Every row belongs to one group in each of 4 separate groupings. Each group adds its own fixed numbers to the row, and there is some noise. The rows also spread widely along 11 directions, which tell nothing about the answers.
In the rows, zero is written as 128.
Some rows, each with its group in each grouping after it:
[111 152 128 104 103 132 119 107 119 125 135 108 159 123 132 128 120 111
 140 131 121 118 143  93 152 132 126 129] : k_182 k_150 k_456 vopad
[ 66 122 190 129 170 188 172 109 149  81 140 178 131 118 150 128 124  87
 133 123 124  77 141 146 123 178 126  76] : k_409 k_150 k_609 Lir
[128 141 145 110 141 184 160  71 110 120 152 125 145 132 141  86 125  88
  90  82 121 103 130 121 134 139 116 102] : k_481 k_790 k_609 kofu
[110 125 100 155  91  75 122 144 135 142 102 157 167 107  77 159  94 113
 146 166 149 128 136 132 127 103 149 161] : k_182 k_137 k_456 Zomuv
[124  92 160 148  91 131 133 107  79 117 129 118 152  98  89 142  96 100
 110 122 127 112 140 115 143 117 146 157] : k_500 k_137 k_561 kofu
[126 152 134  88 170 154  97 143 142  90 103 141  72 134 152  72 188 165
 119 112 134 138 102  75 140  97 125 110] : k_409 k_790 k_561 Zuse
[ 99 168 137  84  84 117 120  91  82 113 115 128 195  94 100 133 114  96
 137 145 140  99 159 106 194 131 126 160] : k_387 k_851 k_561 vopad
[ 84 134 140 100 143 146 155  92 148 105 115 179 140 110 105 118 104 111
 115 112 139  96 132 114 143 110 159 118] : k_500 k_851 k_561 Rad
[130 113 117 143 145 148 130 117 116 123 141 122 109 139 134 178 149 145
 121 119 109 123 125 124 131 133 145 151] : k_818 k_137 k_456 Zomuv
[100 183 122 109 117 167 153  94 145 172 179 102 162 142 177 138  74 139
  86  79  97 110 178 108 132 124 135 108] : k_481 k_790 k_561 Lir
[ 70 172 140 170 108 140  96 186 147 121 116 147  93 138 166 110 114 174
 103 175 150 143 131  63 121 105 140 127] : k_387 k_790 k_561 Zuse
[ 90 147 121 142 159 142 105 147 181 135 109 170  92 154 142  97  94 178
 113 134 173 121 126 126 101 113 175  97] : k_818 k_137 k_456 Rad
[124 131 140 143 115 125 161 126 120 127 145 109 156 112 140 133 135  93
 107 130 107 131 143 133 127 132  96 134] : k_387 k_137 k_609 Zomuv
[155 115 111 150 136 135 128 133 166 133 124 122 122 142 127  75 145  97
 144 127 133 155 125 113  86 118 117 111] : k_182 k_150 k_561 Lir
[149 113 137 168 111 122 159 123 126 127 134 111 144 122 123  93 128  78
 106 141 140 147 131 129 105 125  98 133] : k_387 k_150 k_609 Rad
[151 151 115 101 170 150 121 118 108 138 147 107  91 159 179 147 159 172
  88  94 130 133 128 189 157 134 130 132] : k_387 k_851 k_609 vopad
[108 119 124 126 154 125 160 131 164 117 134 155 112 123 132 121 124 131
 110 105 120 135 118 127 121 104 130 111] : k_500 k_150 k_456 Zuse
[126 160  97 124 109  96 104 157 123 164 159 102 132 146 179 239 148 179
 176 144  91 146 142 176 169 163 123 164] : k_182 k_137 k_609 kofu
[125 188  96 133 114 136 144 116 130 166 165  97 149 147 176 133 147 133
 108 119 115 146 152 119 145 135 109 141] : k_481 k_851 k_561 kofu
[107 171 100  93 155 161  88  99 147  92  99 168 123 147 110 111 177 119
 194 154 147 112 115  70 147 151 148 135] : k_481 k_851 k_456 Lir
[ 67 176 122  95 162 117 127 182 153  97  70 215  77 109 143  98 185 159
  98 162 157 143 104 103 162  91 134 126] : k_182 k_150 k_561 Zomuv
[107 115 144 107 132 114 125 121 155 103  99 156 129 101 104 104 123 117
 148 126 127 124 121  91 130 108 134 121] : k_818 k_150 k_561 Rad
[123 118 139 152 106 135 118 127 100 127 135 122 113 119 123 150 127 135
 100 123 114 138 119  97 139 109 134 163] : k_387 k_790 k_609 kofu
[117 168 105  72 164 134 120 110 145 127 134 144 117 142 156 135 155 154
 135 103 121 125 126 144 159 126 132 127] : k_387 k_851 k_609 vopad
[ 75 103 167 115 143 113 141 127 125  95 107 182 124  86 105 159  99 125
 115 125 124 102 123 135 152 109 147 131] : k_387 k_150 k_456 vopad
[142  88 142  85 167  99  74 135 130  56  57 189 101 107  73 146 178 125
 226 160 142 111  80 157 145 146 139 126] : k_182 k_150 k_609 Zomuv
[117  78 149 164 133 123 161 123 130 123 140 142 147 107 111 159 100  94
 130 116 116 113 125 178 115 137 128 120] : k_182 k_137 k_456 kofu
[ 82 184 167 122  98 179 126 107  58 103 127 118 155 124 146 105 107 107
  78 162 173  85 158  96 181 155 131 130] : k_481 k_150 k_456 vopad
[157 105 142 154 130 132 108 129 108 118 127 103 105 138 132 126 121 137
 113 123 139 133 120 148 116 119 133 129] : k_387 k_790 k_456 vopad
[146 101 158 158 126 129 131 129 139 117 154  80 136 127 148 148 117 125
 151 112 100 123 134 137 104 142 104 103] : k_409 k_790 k_456 Zuse
[156 104 113  96 159 121 149 122 124  97 111 147  84 117 109 102 182 124
  99  93 112 154  88 112 142  78 118 142] : k_500 k_790 k_609 Zuse
[108  97 139 121 136 121 170 109 125 108 123 170 150  99  93 137 100  96
 113 108 132 105 131 157 142 109 139 130] : k_500 k_137 k_561 Zuse
[136 112 128 136 149 122 121 116 136 130 141 134 133 134 134 165 127 133
 158 120 122 121 122 173 128 155 130 128] : k_387 k_150 k_456 kofu
[144  83 156 141 156 114 111 157 132  95 115 126  82 115 142 140 184 142
 167 129 103 149  99 145 123 143 110 125] : k_818 k_137 k_561 kofu
[156  88 123 142 120 137 138  98  84 137 120 134 139 114  79 112 106 103
  77  96 153 125 124 148 133  93 155 154] : k_182 k_137 k_561 kofu
[123 116 142 141 134 163 149  97 121 111 151 115 146 135 131 163 123  99
 143 122 117 101 145 147 129 165 134 124] : k_500 k_851 k_456 Lir

New rows. What belongs after each?
[ 82  96 176 176 114 134 111 140 110 102  91 175 118 100  78 109  78 124
  91 151 178 103 122  99 121  99 173 131] : k_409 k_150 k_456 kofu
[109 122 144 105 160 141 179  98 138  94 134 168 137 106 129 135 156  87
 118 105  98 110 116 142 135 131 106 119] : k_387 k_790 k_609 Zomuv
[159  93 132 139 106 129 138  84  63 118 129 120 150 108  77 147 125  84
 109 115 127 121 123 131 151 124 130 173] : k_481 k_150 k_609 kofu
[110 155 106  81 140  98 124 126 177 147 127 146 124 118 141 124 132 163
 140  89 104 140 126 119 143  91 138 120] : k_500 k_851 k_561 kofu
[114 131  88 158 160  62 170 170 185 141 102 203 114 123 118 146 136 137
 118 150 164 145 116 223 110 103 137 125] : k_500 k_851 k_456 Zomuv
[148 113 147 120 129 158 105 105 101  99 117 104 124 122 103 103 149 108
 132 119 135 118 128  80 132 127 134 136] : k_409 k_150 k_456 Lir
[105 146 121 140 113 168 133 104 124 127 132 141 135 144 124 116 106 111
 105 141 153 116 136  85 130 126 156 138] : k_182 k_150 k_609 Rad
[112 132 136 125 123 136 110 116 161 125 132 125 145 126 126 130 101 124
 167 122 109 117 140 102 110 135 132 114] : k_387 k_790 k_456 Lir
[101 113 142 168 126 179 147 104 164 114 154 120 156 139 128  94  86  85
 136 119 121 109 137  82  79 138 130  86] : k_182 k_137 k_456 Zuse
[ 90 145 126 142 125 112 142 144 185 108  97 181 146 115 116  78 134  90
 160 162 142 127 120 102  98 117 116  95] : k_182 k_790 k_561 Zomuv
[162 104 149 140 170 140 115 138 130 106 114 115  91 139 136  91 158 134
 120 116 145 132 113 158  97 128 121 101] : k_409 k_137 k_609 Zomuv
[149 122 131 135 148 154 104 124 124 122 132 112 104 148 149 105 161 143
 139 119 133 136 116 133 122 146 129 121] : k_818 k_137 k_561 kofu
[ 78 173 118 141 112 114 150 147 130 143 136 143 147 117 142 161 109 147
  84 137 141 124 153 127 159 107 135 148] : k_409 k_851 k_456 Zuse
[101  93 190 168 155 138 122 183 133  65  97 134  56 102 149 147 173 137
 135 154 101 140 106  97 117 134 108 120] : k_481 k_851 k_456 Lir
[ 83 159 146 128 113 149 102 137 126 101 103 148 111 125 129 105 123 143
 125 166 158 118 133  58 145 116 158 138] : k_500 k_137 k_561 Rad
[ 97 128 148 146 109  95 152 137 145 121 127 142 175  95 119 151 120  96
 158 152 118 115 150 142 126 138 109 125] : k_409 k_137 k_561 Zomuv
[136 103 145 131 118 111 135 147 125 112 123 109 102 104 124 112 140 132
 101 112 106 157 120  82 130  82 113 138] : k_500 k_150 k_561 Zuse
[117 107 142  96 165  95 126 160 165  95  86 169  86  99 122 115 155 140
 141 119 120 144  96 135 130  93 121 113] : k_182 k_137 k_609 Rad
[127 136 135 110 128 113 119 140 118 102 107 126 132 110 129 144 167 121
 156 151 123 126 121 129 154 141 108 133] : k_182 k_150 k_456 Zomuv
[136 145 154 117 159 155 107 139 124 119 117 106 102 134 155  99 141 153
 103 114 153 118 137 151 130 136 130 100] : k_409 k_851 k_456 Lir
[156 115 122 150  86 136 126 114  71 132 141  85 137 124 113 141 122 128
  79 116 120 136 137  91 146 101 132 173] : k_818 k_790 k_561 Zuse
[116 162 105 110 155 124 144 117 147 100 107 184 126 135 128 128 171 108
 153 155 155 119 111 146 149 144 121 131] : k_481 k_790 k_456 Rad
[147  95 147 138 148 155 107 108 134  96 128 121 106 134 116 103 162 112
 160 114 118 130 103  89 106 135 130 117] : k_409 k_150 k_609 kofu
[152 116 126 184 144 167 118 139 125 143 146  88  80 167 156 112 117 162
  66 116 144 142 127 118  84 109 153 121] : k_500 k_137 k_456 Zomuv
[153 111 155 116  99 156 131  70  87 109 148  79 163 120 111 145 108  95
 136 106 110 101 145 101 145 141 133 143] : k_500 k_790 k_561 Rad
[127 150 106 166 125 165 115 124 128 137 141 129 122 173 143 138 124 131
 132 161 166 122 142 133 117 159 157 135] : k_500 k_150 k_456 Lir
[ 66 141 106  85 133 144 169  71 136  86 125 221 196 108  78 170 135  54
 193 149 128  77 127 127 179 161 141 147] : k_182 k_137 k_609 Zuse
[140 106 173 123 122 133 108 137  83  78 114 102 110 114 138 141 169 112
 155 152 120 127 117 130 153 156 101 130] : k_182 k_150 k_609 vopad
[ 92 156 146 110 104 112 106 147 118 107 103 125 126 105 131 100 138 133
 132 153 136 130 132  78 156 114 118 133] : k_818 k_137 k_456 vopad
[149 135 123 145 102 161  80 114 101 155 149  76 120 157 148 148 104 168
 117 111 122 131 137 101 129 124 158 139] : k_182 k_790 k_561 kofu
[195  96 138 117 120 154 118  81  81  97 117  97 142 131  87  85 147  75
 144 115 147 117 125 137 128 141 124 132] : k_500 k_790 k_561 Lir
[121 164 118  87 176 137 103 143 163 126 123 137  82 150 174 130 153 195
 130 115 129 130 120 132 136 127 147 101] : k_500 k_150 k_456 Zomuv
[114 136 161 114 137 139 150 128 134 115 135 103 127 107 150 109 136 123
  96 102 109 126 138  93 133 112 109 113] : k_409 k_137 k_456 Rad
[165 106 107 169 170 159 116 120 144 103 109 145  90 172 124  93 179 117
 151 154 179 135 101 155  92 152 144 123] : k_818 k_851 k_561 Rad
[170 119 129 132 107 147  66 124 116 120 144  43 111 156 156 136 161 144
 187 131  91 154 128  65 119 145 118 134] : k_182 k_150 k_561 vopad
[110 115  93 133 153 156 170 102 149 109 142 180 119 139 118 147 162  94
 127 119 110 133 108  98 131 118 137 147] : k_182 k_150 k_609 Zuse
[138 144 128 111 113  86 146 134 130 123 108 137 154 103 117 108 138 106
 131 138 141 131 133 165 137 116 101 123] : k_500 k_790 k_561 Zomuv
[160 104 137 118 147 142  68 143 125 100 103  96  69 140 134  86 162 159
 144 118 125 151 102  83 112 100 138 118] : k_182 k_137 k_561 vopad
[139 154 102  97 137 136 132 104  82 131 124 144 111 137 122 129 153 144
  64 104 154 126 124 138 172  89 150 164] : k_409 k_790 k_609 vopad
[156 106 137 119 130 119  62 147 100 120  95 116  90 134 110 140 125 175
 144 133 151 132 123 146 137 129 155 143] : k_818 k_150 k_609 Lir
[117 174 135  39 177 102 140 122 165  95 112 152 139 105 162 132 185 128
 184 112  97 111 120 168 169 157  78  87] : k_481 k_790 k_456 Zomuv
[135  95 138 143 143 116 145 132 136 112 117 136 126 111 113 141 129 110
 127 124 122 126 118 152 114 124 126 117] : k_182 k_150 k_456 Zomuv
[131 139 130 149 115 116 143 104 172 143 157 112 190 143 146 101  81  85
 174 130 137 112 156 185  90 161 105  79] : k_387 k_790 k_561 vopad
[ 72 179 111 107 150 125 134 169 204 136 109 174 100 126 161  76 143 148
 116 131 130 152 125  79 118  94 127  97] : k_182 k_150 k_456 Lir
[114 133 126 173  90 127 157 134 122 139 157 108 126 135 149 131 122 111
  94 141 117 153 142  91 117 111 120 145] : k_500 k_150 k_609 vopad
[118  90 100 107 160  99 209  92 155 126 155 179 159 105 115 199 152  73
 153  86  74 123 124 187 143 122 118 145] : k_182 k_137 k_561 vopad
[117 166 113 108 117 106  85 144 115 121 115 137 118 137 140 145 149 155
 154 164 144 138 129 123 165 133 130 156] : k_387 k_150 k_609 vopad
[173 149 102 110  94 143  86 100  95 154 164  44 109 162 154 145 134 169
 115  97  96 152 136  68 142 103 142 160] : k_500 k_790 k_609 vopad
[ 85 133 148 104 133 137 148  97 129  91 118 183 142 111 112 127 118  99
 137 129 138  94 129 127 149 126 145 119] : k_500 k_790 k_561 vopad
[113 140 147 117 133 137 135 138 127  99 140 117 119 127 158 137 151 128
 144 136 111 129 129 125 147 148 104 119] : k_500 k_137 k_609 Zuse
[104  99 134 150 157 157 127 120 122 124 129 169  89 139 117 155 101 158
  91 110 146 109 113 147 126 113 187 135] : k_500 k_137 k_456 kofu
[124 133 139 111 163 114 126 157 197 143 122 113  93 114 154  70 124 163
  99  71 109 152 130 108  87  73 119  77] : k_409 k_851 k_456 Lir
[105 137 146  95 124  62 112 166 163 136 125 133 125  91 156 177 122 171
 167 114  78 145 126 157 150 117 102 122] : k_387 k_790 k_609 kofu
[113 117 136 136 141  88 121 154 161 120 104 165 110 116 119 150 120 149
 148 142 141 133 123 151 125 113 140 128] : k_409 k_150 k_609 Rad
[114 134 129 171 109 175 108  96 145 113 151 114 165 159 123 121 113  95
 188 159 139 107 144  69 102 166 141 117] : k_409 k_150 k_561 Zuse
[135 125 127 179 124 158 171 128 106 126 162 106 131 140 154 113 147  91
  77 132 128 143 134 130 118 135  96 142] : k_387 k_137 k_609 Zuse
[110 117 147 142 119 108 142 135 127 117 116 147 152 102 105 146 116 103
 137 142 137 116 142 144 134 130 126 135] : k_409 k_150 k_456 Lir
[110 173 153 123 135 125  89 174 137 139 112 102  87 132 182 118 106 205
  84 130 147 138 144 128 139 109 136 106] : k_481 k_851 k_561 Rad
[110 155  73 105 178 160 126 102 174 132 131 188 110 164 134 123 162 139
 149 116 141 125 102 118 133 132 164 125] : k_182 k_150 k_456 kofu
[160 122 104 129 156 122 138 131 162 128 151 103 106 152 160 146 165 140
 156 106 101 153 117 160 112 135 106 117] : k_500 k_851 k_609 Zuse
[145 114 116 159 130 158 140  82 112 133 136 127 137 146 102 130  94 107
  94 111 154 112 136 141 113 121 159 141] : k_481 k_851 k_609 Rad
[113 126 110 188 101  85 127 153 144 153 136 141 133 137 132 172  85 143
 125 157 145 139 140 165 110 115 142 145] : k_387 k_790 k_456 vopad
[123 114 109  73 189 113 132  98 164  91 106 192 126 129 107 132 168 111
 198 114 137 104 101 185 143 150 136 110] : k_818 k_137 k_456 vopad
[106 130 143 137 137 128 119 155  91 120 100 167  85 113 123 128 121 161
  62 129 158 129 116 141 154  95 153 148] : k_481 k_137 k_609 kofu
[111 181 134 155 134 177 131 147 118 156 192  69 110 176 243 175 154 178
 105 131 106 131 154 150 144 193 112 117] : k_818 k_137 k_456 kofu
[137 138 109 128 139 133 140  98 155 121 130 148 152 136 115  79 165  80
 162 130 145 133 117 121 115 142 111 115] : k_409 k_150 k_609 kofu
[113 122 114 119 125 129 122 100 178 137 139 132 147 133 122 105  94 113
 160 104 110 128 135  86  97 107 144 102] : k_182 k_150 k_561 vopad
[ 75 184 133  54 171 119 122 112 170 108 123 174 156 123 158 147 131 139
 185 129 135  85 138 187 170 171 125  88] : k_387 k_851 k_456 vopad
[109 143 149 116 158 177  78 113 127  68  81 170  97 137 112  71 149 128
 153 155 166 100 105  69 121 132 153 102] : k_481 k_790 k_561 Zomuv
[143 170  94 103 164 123 128 138 134 134 129 131 116 152 167 142 187 156
 134 134 142 135 125 185 152 156 116 129] : k_818 k_137 k_456 Zomuv
[ 60 176 136 142 126 146 166 142 178 122 163 138 156 134 192 156 153 103
 178 165  96 118 157 118 129 193  92 105] : k_818 k_137 k_456 Lir
[134 121 155 138  98  92 162 149 126 133 147  81 150  98 151 151 124 105
 126 126  89 145 154 145 136 135  81 130] : k_500 k_150 k_456 Lir
[ 98 136 146 148 111 114 152 124 122 125 140 135 151 115 137 164  94 113
 120 136 125 109 144 153 138 134 122 125] : k_481 k_790 k_456 vopad
[190 144  83 158 137 163 125 106 113 146 149  73 122 172 142  69 159 119
  81 113 159 156 124 119 110 117 117 142] : k_387 k_851 k_456 Zuse
[142 197 133  94 175 198 122 109 140 143 159  85 100 179 220  74 132 174
  74  82 142 118 144 142 128 145 123  72] : k_481 k_790 k_561 Rad
[119 113 131 161 143 155 126 114 140 109 132 149 144 143 116 142 121  96
 172 154 147 104 134 152 109 173 140 125] : k_387 k_137 k_456 Lir
[ 77 155 117 117 112  78 168 142 186 140 143 144 168 101 140 165 103 124
 155 127  95 132 149 130 139 116 110 120] : k_500 k_851 k_456 Zuse
[111 137 159 130  95 174  94 110  65  94 138  91 154 133 132 181 119 122
 156 163 133  91 145  93 176 181 138 150] : k_182 k_150 k_456 Zuse
[134 180  96 118 108 162  79 117 118 152 149  78 140 170 157 127 110 168
 127 130 145 129 146  85 145 136 150 131] : k_182 k_150 k_456 Zuse
[107 103 156 177 132 116 150 144 148 130 137 140 128 113 133 146 105 122
 116 124 127 126 131 146 107 124 129 114] : k_409 k_150 k_456 kofu
[103 148 136 112 128 131 128 129 112 100 103 163 145 116 123 140 139 110
 145 166 162 104 133 156 167 152 135 136] : k_182 k_137 k_561 Rad
[144 112 113 164 146 166 116 118 135 114 146 117  99 159 134 134 164 133
 139 126 122 141 118  79 110 125 141 142] : k_409 k_150 k_561 Zuse
[132  91 189 123 150 137 162 131 137  77 142  91 128  94 151 116 162  91
 145 101  77 127 123 111 123 142  67  89] : k_409 k_150 k_456 Zuse
[133 147 140 123 141 137  81 133 126  92 106 123 114 141 139 139 157 144
 185 162 137 114 115 121 132 163 123 115] : k_481 k_790 k_456 Zomuv
[ 98  89 199 146 154 126 137 178 129  96 108 133  71  88 152 109 139 152
  84 113 112 136 108 130 123 109 111  99] : k_818 k_137 k_456 kofu
[173 166 104 131 145 149 116 108 148 152 156  65 152 170 173  98 141 129
 138 118 140 132 145 166 102 163 103  97] : k_387 k_851 k_456 Zomuv
[140 109 138 147 121 132 149 114 120 116 147 102 144 130 137 141 136  89
 139 127 117 128 133 165 122 148 107 118] : k_182 k_851 k_609 vopad
[176 168 120 122 130 158  64 124 109 128 117  73 115 164 152  45 164 140
 150 140 166 143 124 110 123 151 115 111] : k_481 k_137 k_561 kofu
[152 145 119 149 146 165 102 137 122 147 132 113  93 169 159  96 123 162
  82 120 162 137 136 147 109 121 149 123] : k_387 k_790 k_561 Lir
[129 148 107 136 136 127 113 129 137 132 127 129 137 141 135 136 141 132
 146 150 141 128 131 138 127 140 129 136] : k_387 k_137 k_456 Zomuv
[ 75 183 120 121  92 134 178 120 100 140 154 143 172 115 153 185 120 105
  89 155 124 114 161 125 188 145 121 164] : k_182 k_150 k_609 Rad
[ 97  86 142 180 126 136 174 126 140 127 119 168 138 105  91 126  77  86
  77 117 143 114 135 145  97 100 151 121] : k_182 k_851 k_456 Lir
[125  98 150 156 150 175 130 128 138  91 115 147  90 133 128  99 152 103
 128 130 128 127 109  96  97 127 135 110] : k_182 k_790 k_561 Lir
[138 118 164 164 100 155  81 117  86 114 137  86 138 135 131 151 103 134
 147 149 137 108 134 122 130 165 139 135] : k_387 k_790 k_456 kofu
[160 156 102  85 147 113 103 110 110 125 114 132 148 138 121 153 172 140
 168 138 153 118 133 174 169 153 132 146] : k_409 k_150 k_561 Zomuv
[121 129 119 148 126 141 105 124 146 107 119 139 133 140 124 137 152 112
 187 167 130 125 123  94 113 152 135 128] : k_182 k_150 k_561 Zomuv
[140 101 126 170 124 139  96 106 120 127 132 119 148 148  98 190  95 129
 175 143 151  98 145 165 114 163 170 142] : k_409 k_851 k_456 Lir
[125  94 156 186 111 114 152 159 111 113 132 126 112 109 129 148 116 117
  85 136 120 144 121 142 118 109 106 142] : k_387 k_790 k_609 Zuse
[122 142 133  94 124 110 112 143 138 107 107 134 119 105 136 111 179 127
 161 130 102 147 107  88 152 114 103 127] : k_182 k_790 k_561 kofu
[142 127 106  94 134 151 195  79 133 134 157 122 153 112 130 120 166  70
  96  64  69 138 134  95 139 100 102 142] : k_182 k_790 k_561 Lir
[126 131 158 131 145 143 116 145 124  97 130 102 118 129 155 119 152 135
 140 133 131 122 128 126 133 148 109 109] : k_409 k_137 k_456 Zuse
[117 134 140 170 113 119 140 126 152 118 129 143 161 135 126 128 109  92
 164 169 161 109 141 166 105 163 118 109] : k_409 k_790 k_609 Rad
[148 141 154 125 103  92  70 144 135 149 113  66 151 123 130 122  62 173
 142 125 158 119 159 156 122 121 138 102] : k_409 k_851 k_456 Rad
